Every row belongs to one group in each of 4 separate groupings. Each group adds its own fixed numbers to the row, and there is some noise. The rows also spread widely along 14 directions, which tell nothing about the answers.
Known rows, each followed by its group in each grouping:
[  1  -8 -13   0  14  -5 -13  -8  -5   6   4  21  -8  28   8   4 -10  -6
  11 -12   0  -4  -6 -10   3  -1   5 -36] : U k_853 Maka k_52
[  6   2 -18 -25  11   4 -11  -2  -1  -6   6  23  -6   6  -4  19 -11  -1
  -4 -11  23   6  -4  12  29 -11   0   0] : J k_568 Vudal k_644
[ 27   3  -2 -27   6 -10  12  11 -28   4 -13   7  13   6   4  11  -7   2
   9  -5  12 -25  -3  14   5 -21  -8  -4] : Z k_540 tidig k_269
[ 14   9 -42 -16  -1  -8  -5 -18  18  -2 -20  21  -8  30  24   6  -7   0
  -1   4 -16   6  19  -2 -18  13 -14 -18] : X k_853 Maka k_373
[ -2  -1  -5   7  20   1   8  -1 -11   3  -6   7   9   7   7   5  14  -8
  23  11  -6 -14 -12  -2 -14   0   6 -22] : R k_337 tidig k_715
[ 13  -2 -26   6  21  -7   1 -16 -12   8 -16 -10   7  12   7  25  35   4
  -7 -10 -19  12  23  21   5   0  -6  18] : R k_622 Vudal k_644
[ -9  13 -36 -16  11 -13  -1 -18   3   2  -3  36 -14  24   5   8   1  -9
  14  -3  -1   8  21   2  -7  11   0 -15] : U k_895 tidig k_715
[  1   4 -24  -9   9   7   3  12   9  -6 -11  17 -18   0 -13 -24 -21 -19
   8  -9  12  -8 -15  23  -3   9   7  14] : J k_622 tidig k_52
[ -6  -3  17   1   4  17   1 -19 -17  15  21   9 -22  16  18  12  -4  20
   2 -15   2  24 -16  -1   7  -5 -10   0] : X k_337 Maka k_373
[-23   4  23  -9  11  12   5   2 -19  -4  16  16 -10 -11 -15   7  -1  -8
  13  -1  18   3 -21  10   5  -3  16   6] : Z k_895 tidig k_269
[  5   5  -1 -23   3 -12  -4  -1 -23  14   5  17   0  20   8   8  -6  14
   5  -5  16  -8  15   8  10  -1  -8  -4] : U k_540 tidig k_269
[ 21   4 -24 -10  -3 -18   1   1  -7   6 -20  12  -9  15  -7 -24   0 -20
   2 -21 -13  -1  18  19 -11  14 -14  -5] : J k_568 tidig k_269
[ 19  16 -13  -8   6   7   3   0   8  10 -13  30  -6  15   5  12 -11   9
  14  -7   0 -11 -12  19   9   0   7  -5] : Z k_895 Vudal k_269
[-10  -5  -7  15  13  12  -9   3  15  -5 -24   3  -2   1   8   0 -14  -1
  -8  13  -4  -9 -15 -10  10  18  10 -19] : Z k_540 Vudal k_644
[ -7   1  13   0   9 -13   8  -2 -25   7   3  21   8  13  -5  13  31  -7
  22   9  -3 -13   7   7  -7   1  12 -25] : X k_540 Maka k_715
[-11 -10  -9   1  20 -17  -1  -5  -4  -2  12  11 -11  12 -15 -18   7 -13
  29  -8   6   1  -3  13  -8   8  13  -3] : J k_337 Vudal k_644
[ -4  -5  21  -4   0   6   5   4  -5  -4   8   2 -19   0  -2 -20  -6   6
   4 -13  -1   6 -22  10   0   0   1   0] : J k_337 tidig k_52
[  8  -6 -44 -16  19 -22   0 -15  -1  -9 -15  -5   4  19  13   1  12   5
 -13  -1  -4  14  16  10  -8   1 -27  23] : Z k_853 Maka k_373
[ 21   3 -28  -1  14  -3   8  -9  -1   6 -12  30 -13  31  26  -4 -16   3
  16 -16  -5   0 -23   3 -10  -7 -20 -17] : X k_895 Maka k_52
[-14   3  -4  19  22   9   8 -16   0  -2   2  19 -21   8 -11  11  19  -4
  -3 -24 -13  28 -24  19  13   6   8  13] : R k_568 tidig k_269
[ 17  -5  11  -3   6  -5 -13   1  25 -14   1  19  -3  19  -3   7   4  11
  10 -14 -14  -6 -27   5  15  -7  21 -39] : X k_568 Maka k_644
[ 26   4 -25 -26   6   9   2 -14   7  -3 -18 -15  -3   3  21  28 -15   9
 -10  -3 -11   8  10  -1  -3 -11  -6  -3] : X k_568 tidig k_269
[ 16  -1 -11  -6   6 -10  14   3  -7  -2 -28  14   6  10   5  13 -10 -10
  14   1 -15 -28   1   0  -4 -14   7 -40] : J k_853 Vudal k_52
[ 15   1 -16   6  16   9 -20  -8   3  12   2  17  -4  25  27   2  -9   8
   6 -11  -3   2 -22  -9   3   8  -6 -23] : R k_568 tidig k_269
[ -3  -4  -3   1   0  10  -2  -2   9  -7 -28 -28  -3 -12   3  -1  -1 -14
  -5  15 -27   3  10 -10 -22  21  10 -19] : Z k_337 Vudal k_269
[-11  -8   3   5   9  17  -2   3  -1  -2 -20 -10  -2 -14  -6  18  -9  -5
 -15   4  -1  -8   4  -4  23   3  19 -11] : J k_540 tidig k_644
[-12   5   2  -3  15  10  32  -7  -2   0 -14  11 -14  -1   4  31 -19   3
  22   9  -2 -14  -7  10  -6 -11  23  -8] : X k_622 tidig k_644
[ 21  16 -22 -15  -2  11   0   4  16  -1 -21  10  -1   6  16   4  -6   1
  10  16 -11 -11   1  12 -19  10   1  -9] : X k_622 Vudal k_715
[-39   0   5   4   1  14   9 -19  -7   9  -3  12 -29   7   5   9 -21  -2
  -3   4  -1  18   9 -11   3  16   5 -10] : X k_337 tidig k_373
[-21  -9  14  -2   4  22  -3  -6  -6 -10   5  -4 -19  -8  10  -1 -17  -3
 -15   3   2  23 -21 -15  -1   3  -5  -8] : X k_568 Maka k_52
[ 13   7   1 -26  -4  19  -4  17 -12  -6  -7  -6   1 -15   3  -6 -15 -13
   6  12  11  -9 -15   9 -17   0  -4   3] : X k_622 Vudal k_269
[ 14  -3   5 -39  -5   5 -17   9  -4 -19  19  14  -7   5  13 -18 -20   0
   1  -4  22   5 -27  -7  -9 -11 -20 -18] : R k_853 Maka k_52
[ -1  16  -7 -17   4   5   0   3 -16  -7 -11  34  13   9   4  24  15   0
  -9   2  11  -4  -7  15  24  -9 -11   0] : X k_895 tidig k_644
[ 13  14  -7  -5  -4  15  -7  13  15   5 -13   8  -3   3  11 -20  -3  12
  -5  12   3 -10  -1  29  -7  26  -3  30] : Z k_853 tidig k_644
[ 11  -1 -38 -13  20  -7 -23  -9  32 -23   3  20 -15  19  -9  -9  -2 -16
   8 -22  -5  17 -24   5  -2   7   9 -14] : Z k_853 Vudal k_269
[ 26  -8 -14 -24   1  14 -31   2   2   1   6   3 -15   8  10  -3 -33  -8
   0 -25  10   3 -10 -10  13 -11  -2 -30] : J k_622 Vudal k_52

New rows, each followed by its group in each grouping:
[-24   5  24   9   8  19  -1   4  -8  -1  14  13 -15  -3  -2 -12   3  -2
   8   5   8   8 -30   7  -6  19  12   6] : X k_540 tidig k_269
[-15 -12  -9  -4  20 -33 -16 -10 -16 -10   6   6   5  17  -3 -14  23 -13
  11  -6  -5  11   0  -7 -10   9  -8 -16] : Z k_895 Vudal k_269
[ -3  -2 -11  -2   7   1  14   2  15 -18 -28  -6 -10  -5  -3 -10  -9   2
 -16   1 -13   7  -9  15   0   8  -5  14] : X k_568 tidig k_644
[ -2  -8   6  -8   5   5 -15  -7   5   6   2 -14 -17   2  -4   0 -13  12
 -13 -14   2  13  13   3  16  12  11   7] : Z k_540 tidig k_269
[ -5   4 -28   1  10  -8   2 -19   5  -9 -17  20 -10  22  12  11  14  -4
  -7  -8 -19  16  -2   5  -7   8 -12  -7] : Z k_622 Maka k_373
[ 23  -6 -14   2  25  -5 -21   2  -7   7  19  20   5  27   0 -12  23   4
  13 -23  12   1 -22  24  11  -4  -3  11] : R k_853 Maka k_52
[  5  -5   9   2   2  -6   9  -3  -2   0 -17   7  -7  12  -3  14   5  16
 -13 -15 -13  -1   4  10  24  -6   4 -12] : J k_540 Maka k_52
[ -5 -10  -9 -20  30 -12  -6   0 -30 -13  19   5  11  11   2   4  10 -10
  16  -7  22  -3 -22   3   0 -22  -4  -1] : X k_622 tidig k_52
[ -6   2  18 -18   5   4  -8  -3   8  -6   9  -3  -2   0   4  18  -2  16
   7  12   3  -7  -1  -2   2   4  26 -13] : Z k_540 tidig k_269
[ -8 -10  -5 -20  13  -8  -1 -16   7 -26  12  -6 -20   4 -21   5  12  -2
  -6 -25  -5  36  -4  12  11 -11   9   9] : X k_337 Vudal k_52
[ -4  17  -6   4   3  16 -15 -22   5   6   7  18 -13  21  21  14  26  10
  -9  -7 -17  29  -4   5  -2  25  -6   0] : Z k_337 tidig k_269
[  6 -12 -18 -11  10 -12 -10   2   4 -13 -19 -12   6   2   0  -1  -9 -12
   1   5  -7  -9   4 -14  -5   3   6 -31] : J k_540 Vudal k_269
[  0  17  -5 -11  -3   1  11 -16  -1   0  -3  44 -21  25  10  19  -8  -2
  12 -11 -10  12  -9   6  -7   0  -5 -27] : X k_853 Vudal k_269
[ -6   0 -26 -18  13  -8  -3 -12  16 -12 -10   4 -14  12  15   1 -25  16
 -12   3   5  15  -5  -2   1   9 -15   5] : Z k_568 Vudal k_269
[ -7   9 -26 -22   8 -19  15 -20  -5  -7  -4  33 -19  27  12  12  -7  -4
  15  -9  -2   6   4   5 -16  -5 -10 -11] : Z k_622 tidig k_373
[  3  -5 -10  -1  21   9 -24   9 -16   9  15  13   6   6   7 -19  -3  -6
  16   0  25  -5 -27   1   6   1  -5   5] : R k_895 Vudal k_373
[-23  -3   1 -13   4   1  -5  -1  19 -12 -11  10 -12  -4  -8   3 -19   3
  -4  14   8  -3   6  -2   9  14  16 -10] : Z k_895 Maka k_644
[ -3  14  -2 -28 -14  12  16  14  -7 -10 -22  25  -3 -12  -6   5 -19 -17
  -2  21  16 -16   7  14  -9   3  -6  -4] : R k_853 Maka k_644
[ 14  23  -4 -34 -11   9  20  10   0  -8 -16  27  -1  -1   5  11 -14  -7
  18  16   9 -25  -3  20 -16  -5   2  -9] : Z k_337 tidig k_644
[-19  11  -4  -3  10  18   1 -13   5   6   4  -4 -11   1   9   9   8  13
   0  16   0  18   7  15 -10  26   7  30] : X k_337 tidig k_269
[  8 -15 -13  13  17   5  -4 -10  -3  -2 -22 -19   2   3  11   6   9 -10
  -6  -6 -26   7  -1 -11  -4  -1   2 -19] : X k_895 Maka k_52
[ 26  -6 -16  -3   5  14 -23 -11   0  21   9  12 -20  25  11  -2 -16  -4
   6 -28  -1  11  -2   1   5   1  -1 -15] : X k_853 Maka k_373
[ 20  -7  10 -18   6   4 -12   8   1  -2  22   1 -16   4   4 -29 -22   7
  19 -15  13   4 -34   8 -12  -5  -4   1] : R k_853 Vudal k_269
[ 26 -10  -9 -10  10 -28  -5   0  12 -10   1  21  -7  29   5 -18  -5   3
  23 -21  -7  -9 -24   6  -7  -8  -3 -33] : Z k_568 Maka k_644
[  9  22  -7 -32 -15  18  -3  13  -8  -7 -17  30   3  -5   7   1 -13 -17
  -1  10  11 -11  -7   4  -6   5 -13 -16] : R k_895 tidig k_269
[-28 -13   5   8  28   0  -3 -11   0  11   2  -8  -6   2   0  15 -13  16
   7   9  10  -5  11  -3  19   8  25   6] : Z k_895 tidig k_644
[-23   0 -13  -5  15  -3 -11  -6   0 -14   2  28  -6  17 -12   4   9  -1
 -12 -10  13  19 -10   7  29   5  -4   0] : R k_337 Vudal k_52
[  8  -1   5 -21   0 -23 -10   8 -26  -8  -4  16  23  21  -9   2  28   5
  -8 -10   4  -9   2  13  28 -13 -14 -10] : X k_337 tidig k_373
[ 16   6 -32   3  13  18 -19   1  27   0 -20   9   0   4   9   0   3  -6
  -3   6  -8  -2 -10   4   1  17   7  -8] : Z k_895 Maka k_715
[ -6   1  16  -3   9  -8   1   4   2  -5   5  13  -2  14  13 -10  -6  31
   6   7   6  -1 -33   9   4   4  -7   3] : X k_568 Vudal k_269
[  8  -3  12 -23   1  -8   5  -1  -5 -11   3  -2  -9   0   1  -6   1  14
  -3 -12  -1  13 -16  12  -3  -9 -13   9] : Z k_895 Maka k_269
[-24  -9  -7  -4   8 -14  10 -20 -11  10  -1  16 -31  16   4  -1 -32   1
   0 -14   5  14  22  -6   6   8  -9 -11] : J k_568 tidig k_644
[ -9  10  23  -5 -10  12  27  13  -7 -19 -20  19 -13 -13  -3  -7  -5  -6
  -9   4  -7   1 -32  15  -5  -2  -7  -1] : Z k_568 Vudal k_52
[ -1 -13   1  20  13   5   2  -4   6  12 -22 -11  -8   5  -2   4  -8  -1
   2   1 -20  -7   8   0   4  10  24 -20] : X k_568 Maka k_52
[ 30   2  -1   6  14   8  -3 -10  -1   8  -6  -7   7  11   5  33  38   2
  11 -17 -32  -6   7  16   2 -11  28 -16] : R k_622 tidig k_52
[  3 -11 -31  -8  28  -7 -26  -8  28  -2   1  -1 -14  13 -12  -7 -21   8
   1 -20  11   7  -1   7  25   9  19  12] : Z k_895 tidig k_269
[-33  -2   7   1  23  18   7 -14 -23  11  14   8 -14  -4   0  29 -15  10
  -5  -1  21  12  -6   2  23  -4   7  17] : J k_853 tidig k_269
[ -2  -2 -14 -19  11  -4  19  -2 -17  -3  -5   4 -12  -5  -2   2 -15 -16
  19   1   7  -3   0   4 -19 -11  -4  -6] : J k_622 Vudal k_715
[  4   4 -12 -25  19   2 -18 -20  16 -13  31  17 -13  14  10  23   3   7
  18  -7   7  23 -18  -3  -4  -7  15 -15] : R k_568 Vudal k_269
[  4   2  11 -25   2 -12  -4  -5 -13  -1  17  10  -3  11 -12  11  18   5
   7 -11   6   4  20  24   7  -6  10   8] : X k_853 tidig k_644
[ -8  -4 -18   5  28 -10  -2 -10   9   3  -4  23  -7  24   6  19 -20   0
  30   3   2 -16 -15 -13   3   0  26 -42] : U k_540 Vudal k_269
[  4  -9 -22   1  28  18 -10 -22   9   7   6  -8 -22   0 -13  25   0  -2
  -3 -28   0  31   2  12  23  -5  19  19] : R k_895 Maka k_269
[  6  12 -11 -24   2  24   4 -19 -22   0   1   1 -13  -5   2  39  12 -13
 -16 -19  -2  31  10  11   6 -11 -10  13] : Z k_337 tidig k_269
[  1  -6 -18 -15  23  11  -8  16   2  -9  -5  12  10  -3  -7   4 -21  -3
  -2  11  35 -18 -22   9  25  -9   7   7] : R k_568 Maka k_52
[  8  -5   4  -7  14  25 -10   7 -12   0   0 -27   5 -23  -4   2   8  -3
  -8   0   6   6 -11  11   6  -2   7  27] : R k_895 tidig k_269
[ -5  -6  -9 -12  23 -15   6   0  -2 -19   5  20  -8  14  -4  -7  -7  -7
  14 -14  12  -4 -30   4   1 -12   5  -9] : Z k_540 tidig k_52
[ 21 -18  -2 -12  19   2 -32 -22   3   2  31 -18  -7  11  15  18  18  17
   2 -26  -6  26   0  -7  10 -13   6 -10] : J k_895 Maka k_644
[ 13   3 -13  10  11  21 -14   5  14  13 -26  -7  14   0  13  14   1   7
 -10  16  -9 -18   4   3  16  13  18  -4] : R k_568 tidig k_373
